The rows come from 5 hidden closed curves, with some noise, and rows from the same curve form a group. Each curve winds through 6 dimensions. The rows are also pushed far along 4 directions, which tell nothing about the answers.
(in the rows, 128 means zero)
Some rows, each with its group after it:
[157  82  93  95 103  72  64 140 143  78  86  62  98 118 158 153 175 104
 135]
Bemo
[135  87  87  83  88  90  74 130 152  70  87  67 108 108 133 152 163 131
 154]
gisur
[120 119 111 147 129 131 130 122 130 168 136  85 152 132 121  92 105 128
 128]
Fiki
[136 161 172 161 132 147 160 148  76 135 124 201 112 140 128 151 150 123
 142]
kilar
[131 102 125 103 128 144 123 144 171 102 110 122 100 109 107 149 127 141
 125]
kilar
[128 130  85  98 163 124  76 102 225 110 132 100 119 101 133  86 113 153
 100]
Bosu
[134  89 103  69  99 106  57 157 199  76 133  77  99 105 124 137 143 140
 120]
Bosu
[122 160 116 159 122 109  90 118 137 161 169  96 169 151 136  51 112 150
 113]
gisur
[104 127 131 109  99 144 139 107 116 140 142 126 118 120 114 148 121 131
 117]
kilar
[104 125 153 133 149 152 155 133 130 153 152 170 109 135 111 138 132 136
 123]
kilar
[146 130 132 157 129 119 129 141  97 129  98 128 125 139 130 127 150 124
 145]
gisur
[127 102 131  99 114 120 109 152 149 104 142 119 117 128 125 145 138 136
 129]
Bemo
[166 128  98 151 128  81  63 159 161 118 118  59 149 135 156  65 130 116
 121]
kilar
[169 125 118 160 177 101  69 143 182 147 130  96 102 142 163  77 144 119
  79]
Bemo
[139 111 155 101 142 133 119 168 148  99 128 171  78 121 114 170 152 126
 117]
Bosu
[114 130 133 124  92 144 138 116 127 134 139 119 124 124 129 145 118 129
 122]
Bosu
[115 122 140 109 140 156 154 137  96 130 142 156 146 122  95 147 122 134
 156]
Fiki
[130 131 119 154 113 144 133 132  94 174 137  79 170 135 106  89  97 130
 135]
Fiki
[ 89 130  97 101  71 114 103  91 139 143 172  65 169 128 126  99  98 144
 121]
gisur
[133 126 141 137 132 146 143 148 127 136 137 125 146 134 107 118 106 133
 122]
kilar
[127 129 119 104  97 122 128 141 117 101 110 126 128 110 118 141 128 132
 153]
Bemo
[116 138 125 122 104 107 117 108 101 142 145 119 133 134 137 127 132 113
 116]
gisur
[118 128 135 102 141 120 121 117 135 120 136 161  94 122 131 154 145 118
 109]
gisur
[159 130 128 112 140 124  92 139 144 114 104 127  80 110 122 141 143 120
  91]
Bosu
[124 136 112 106 110 123 103 108 112 123 137 105 137 118 125 122 132 127
 123]
kilar
[160 146 120 158 147  89 107 128 114 152  94 123 103 126 161 115 140  79
 108]
Fiki
[131 139 131 161 152 145 152 110 135 149 121 137 131 136 138 109 119 135
 118]
Fiki
[144 135 136 114 125 118  91 153 152  92 115 156  80 116 139 145 165 130
 126]
kilar
[124 131 126 144 122 107 131 128 120 126 135 123 153 143 151 114 130 121
 144]
Fiki
[142 149 133 150 113 122 130 124 126 144 113 123 123 130 135 121 109 118
 104]
Bosu
[148 130  91 164 118  92  92 126 159 145 113  54 151 134 163  66 116 124
 123]
Bemo
[154 118 139  89 156 118 104 152 134  68  98 179  75 108 130 178 176 114
 133]
gisur
[109 131 146 151 156 164 141 136 179 155 173 153 125 136 132 101 116 148
 120]
Bosu
[135 129 146 118 107 119 129 156  90 122 131 144 127 130 120 153 134 110
 139]
Fiki
[138 131 124 117 129 104 106 121 141 102 132 135 122 132 159 137 144 119
 121]
Bemo
[147 125 140 134 126 136 115 155 138 111 133 125 123 136 125 122 137 144
 119]
Fiki
[120 108 105  96  77 101  99 118  92 125 136  67 143 127 121 136 133 115
 130]
Bosu
[106 132 178 141 178 196 176 161 162 153 181 203 128 138  88 121 103 169
 124]
Bosu
[113 115 106 121 118 117  93 124 162 145 150  84 127 127 127  95 126 137
 115]
kilar
[158 140 145 134 137  94 115 133 111 100 109 165  97 137 171 161 165  95
 116]
Bemo
[111 108 112  98  76 100 137 117 107  92 115 107 145 120 150 167 133 103
 165]
gisur
[111 114 111 115 107 127 132 102 118 125 111 107 127 122 119 143 136 137
 144]
gisur
[122 153 129 124 119 137 131 121 138 133 143 139 133 120 125 114 104 141
 116]
Bemo
[138 131 145 147 120 120 144 159 108 128 120 144 136 137 134 136 127 113
 149]
Fiki
[139 119 110  94  70  94 119 118  64  96  89  91 139 119 117 169 134 107
 144]
Bosu
[122 128 125 137 180 156 151 115 156 149 136 136 143 126 111 102 100 136
 110]
kilar
[121 122 134  93 109 106 112 125 109  92 124 151 104 126 129 169 165 125
 138]
gisur
[134 112 115 118 124 107 104 111 122 112 123 101 114 134 146 132 158 122
 113]
Fiki
[132 126 118 127 115 113 111 145 104 129 139 102 163 133 126 109 125 123
 151]
Fiki
[142 151 157 166 211 157 169 128 149 155 108 210  82 127 131 127 130 126
 103]
Bemo
[ 96 122 146 106  81 137 146 130 106 123 151 147 121 130 116 165 135 134
 145]
kilar
[159 109 128 135 157 111 104 159 145 112 107 126 100 132 140 128 157 119
 126]
Bemo
[123 120 103  89  72 118 108 100  83 118 122  76 138 112 120 150 130 112
 128]
gisur
[131 146 132 147 149 155 110 141 201 141 170 121 140 135 124  66  95 173
  95]
Fiki
[129 110 113 124 167 141 124 138 156 133 123 120 126 118 111 103 127 146
 137]
Bemo
[ 90 115 131 104 155 170 123 135 192 132 176 153 118 119  95 110 122 181
 135]
kilar
[111 107 140  91 148 133 140 136 175  80 126 182  94 116 132 177 149 134
 145]
Bosu
[156 123 109  90 142 117  82 134 144  94 112 115 102 101 132 136 145 112
 112]
gisur
[140 148 128 131 153 134 135 119 136 123 107 158 108 115 135 130 130 127
 118]
Bemo
[116 134 118 132 120 137 135 119 159 121 135 120 155 126 135 110 105 147
 144]
Bosu

New rows. What belongs after each?
[ 98 125 151 138 135 161 159 129 146 142 167 162 130 137 131 135 125 139
 138]
Bosu
[135 140 141 166 193 140 126 147 127 168 154 151 138 146 118  75 133 133
 119]
kilar
[108  97 103  76 146 140 104 100 194  92 142 111 107 112 122 134 140 163
 113]
Fiki
[129 134 122 138  86 132 121 121 110 148 132  84 141 129 128 118 113 124
 117]
Bosu
[144 118 105 137 128  95 106 120 117 136 110  76 139 132 143 108 128  97
 113]
kilar
[140 122 132 128  97  98 122 110  86 121 119 112 121 142 163 163 152  96
 118]
Bemo
[165 121 150 165 144 108 125 156 106 136  99 136  84 146 150 141 165  98
 106]
Fiki
[ 77 137 112 154 128 158 163  97 143 204 187  92 202 139 110  60  58 154
 132]
Fiki
[158 118 125 152 118  95 134 141  45 132  77 112 121 137 144 146 166  85
 153]
Bemo
[139 140 159 149 134 153 148 147 139 135 134 160 109 135 123 134 120 141
 105]
Fiki
[128 144 116 131 126 125 111 103 115 142 125 120 117 122 135 119 139 121
 114]
kilar
[101 134 147 141 123 165 177 121 144 146 140 158 131 129 113 136 100 148
 133]
kilar
[117 111 109 109 125 127 123 131 148  98 132 106 163 123 122 117 121 145
 162]
kilar
[157 169 173 170 184 138 141 136 130 149 140 204  98 147 153 124 135 116
  82]
Bemo
[126 126 132 116 127 145 141 122  91 143 134 126 127 120 111 143 123 114
 119]
gisur
[ 83 106 100  74  67 130 126 110 158 123 156  81 158 106 109 138  86 143
 147]
Fiki
[168 154 125 184 163  98 100 125 127 172 113 111 109 143 167  80 137  99
  82]
Bemo
[135 132 128 157 140 121 121 114 125 159 151 105 145 151 151 100 124 122
 104]
Bemo
[152 147 120 175 136  94 128 122  46 160 110 109 157 150 156  97 147  91
 140]
Bemo
[125 132 150 135 111 163 165 131  99 146 129 142 127 127 104 150 111 134
 124]
Fiki
[139 141 123 170 123 108 150 114  81 162  99 115 134 139 152 116 129  98
 131]
Bemo
[125 129 125 138 125 122 138 108 116 149 127 119 123 132 141 130 126 115
 113]
Bemo
[106 137 137 114 150 154 130 140 159 145 183 149 144 129 100  94 101 162
 117]
Bemo
[112 123 149 150 113 144 199 119  80 139 110 157 140 141 131 168 122 121
 161]
Bemo
[111 120 134 142 127 127 144 119 124 157 150 120 133 144 133 120 122 125
 117]
Fiki
[141 128 135 122 139 145 127 140 110 125 126 130 127 123 104 131 126 127
 119]
kilar
[103 127 137 150 105 133 160 127 114 141 152 126 168 147 139 120 115 131
 160]
Bosu
[114 121 119 130 124 131 129 111 128 153 135 105 126 127 122 119 121 124
 114]
kilar
[119 112 148 123 117 138 139 140 141 116 133 153  93 127 143 169 150 117
 133]
Bosu
[129 140 130 131 180 131 133 126 135 130 134 169 124 127 132 113 137 130
 129]
Bemo
[ 95 107 113  74  54  98 125  96  82 104 133 100 132 121 132 183 143 108
 144]
gisur
[139 152 134 184 163 135 141 118 107 176 119 137 133 145 130  90 129 129
 118]
gisur
[132 110 141 108 143 140 133 157 165 100 124 149 111 120 111 148 125 135
 126]
kilar
[132 111 113 116 114 115 104 150 162 108 132  88 146 126 124 110 116 134
 131]
kilar
[150 140 138 160 115  76 138 149  66 141  84 143 101 137 158 143 158  74
 133]
Bemo
[176 143 141 128 140 105  89 150 123 112  94 146  66 118 141 149 161  93
  81]
kilar
[140 149 141 157 174 118 121 135 159 132 118 179  88 132 155 119 152 118
 114]
kilar
[122 152 125 150 108 142 139 129  97 145 160 105 201 143 122  80  95 151
 153]
Bemo
[197 130 142 161 126  90  80 176 117 114  80 111  73 137 158 132 172  94
  94]
Fiki
[142 116 112 123 109  80  90 137 146  95 109 104 117 128 167 133 156 105
 138]
Bosu
[ 79 143 158 153 122 159 208 107  84 157 155 188 158 147 122 146 115 136
 165]
kilar
[109 130 141 127 124 171 159 125 149 133 134 150 122 119 104 138 109 156
 132]
kilar
[134 146 133 151 105 115 115 146 114 145 151 104 162 145 133  91 114 125
 125]
kilar
[ 89 125 143 127 101 141 164 118 133 133 145 150 135 139 116 147 117 152
 145]
gisur
[ 93 101 119 106  54 107 149 122  74 135 140  84 156 136 122 154 122 116
 157]
Bemo
[112  97 114 116 108 130 128 127 145 135 135  85 131 127 119 127 119 136
 131]
Fiki
[141 126 121 134 146 130 122 156 141 128 113 126 120 119 116 105 127 136
 137]
Bemo
[119 105 129 110 129 131 142 131 116 103 108 143 118 124 115 161 153 136
 161]
gisur
[134 135 131 126 120 115 115 112 131 123 140 125 124 135 154 136 132 120
 105]
Bemo
[102  94 121  72 150 145 123 129 252  69 131 156  83 100 125 160 126 167
 125]
Fiki
[131 116 119 122 145 141 124 131 145 146 133 108 120 117 119 115 116 122
 109]
gisur
[166 138 174 158 154 129 166 170 102 112  72 213  69 127 142 189 158  92
 134]
Fiki
[153 162 162 202 194 148 169 132 126 166 109 190 105 147 148 108 129 119
 102]
Fiki
[132 116 142 124 130 154 126 153 160 116 144 130 120 132 111 123 123 160
 119]
Fiki
[134 141 147 133 154 161 160 121 120 117 123 176 129 126 125 147 125 142
 135]
Bemo
[144 132 153 146 100 108 132 149  47 126 100 155  95 139 139 172 183  95
 150]
kilar
[ 98 106 115 113 134 161 147 107 157 130 138 119 135 117 114 132 116 150
 145]
Bosu
[134 119 131 123 144 147 133 148 147 131 116 137 101 115 105 129 124 141
 122]
Bemo
[111 163 129 176 152 139 143 108 116 176 159 142 164 148 139  72 116 138
 135]
kilar
[120 119 136 121 117 136 120 151 136 133 160 118 142 135 108 116 117 142
 127]
Bosu
[134 142 147 145 102 110 119 142 100 142 132 138 104 138 140 137 147 109
 116]
kilar
[154 146 154 165 115 118 132 151  52 139 100 155 101 142 139 149 173 100
 141]
kilar
[114 108 124  91 151 157 137 151 179 102 124 153 107 102  92 137 121 162
 145]
Bemo
[117 134 109 171 111  98 129 114 103 188 150  64 185 157 141  65  99 117
 125]
Bosu
[121 123 106 100  85 120 122 137 122 104 118 101 145 110 115 127 118 140
 158]
Bemo
[137 161 106 164 132  99 110 107 100 160 136  97 175 141 158  70 115 107
 128]
Fiki
[142 119 109 113 119 101  77 132 128 132 134  82 122 126 127 109 138 118
 104]
Bosu
[137 121 135  97  93 124 113 137 102  91 135 123 134 129 129 160 143 130
 137]
Bemo
[181 175 151 178 121 108 111 149  51 137 109 143 132 146 156 117 151  91
 118]
Bosu
[166 142 140 122 172 135 112 143 155  91 101 177  86 115 141 146 152 131
 112]
Bemo
[106 120 135  96  97 149 148 126  73 128 152 130 157 124  95 155 119 133
 153]
Fiki
[134 147 144 130 127 115 119 123 130 134 127 157  89 128 141 143 140 112
  94]
gisur
[104 116 137 127 149 146 164 121 118 148 148 143 146 137 110 131 116 127
 132]
kilar
[112 145 160 178 194 177 195 116 118 183 143 192 131 145 117 116 113 135
 124]
Bosu
[ 75 121 122 106 110 154 181  92 113 149 150 137 162 119 107 149  91 134
 158]
Fiki
[151 133 127 120 162 150  92 133 179 112 148 126 125 124 128 107 124 157
 102]
Bemo
[139 146 147 164 123 150 144 139 118 161 135 126 132 140 121 109 108 134
 108]
Fiki
[103 145 128 144  97 158 161 111 121 165 161 106 177 131 118 100  73 141
 128]
gisur
[140 131 136 161 171 148 140 128 135 148 115 148 110 130 135 119 139 123
 122]
Bosu
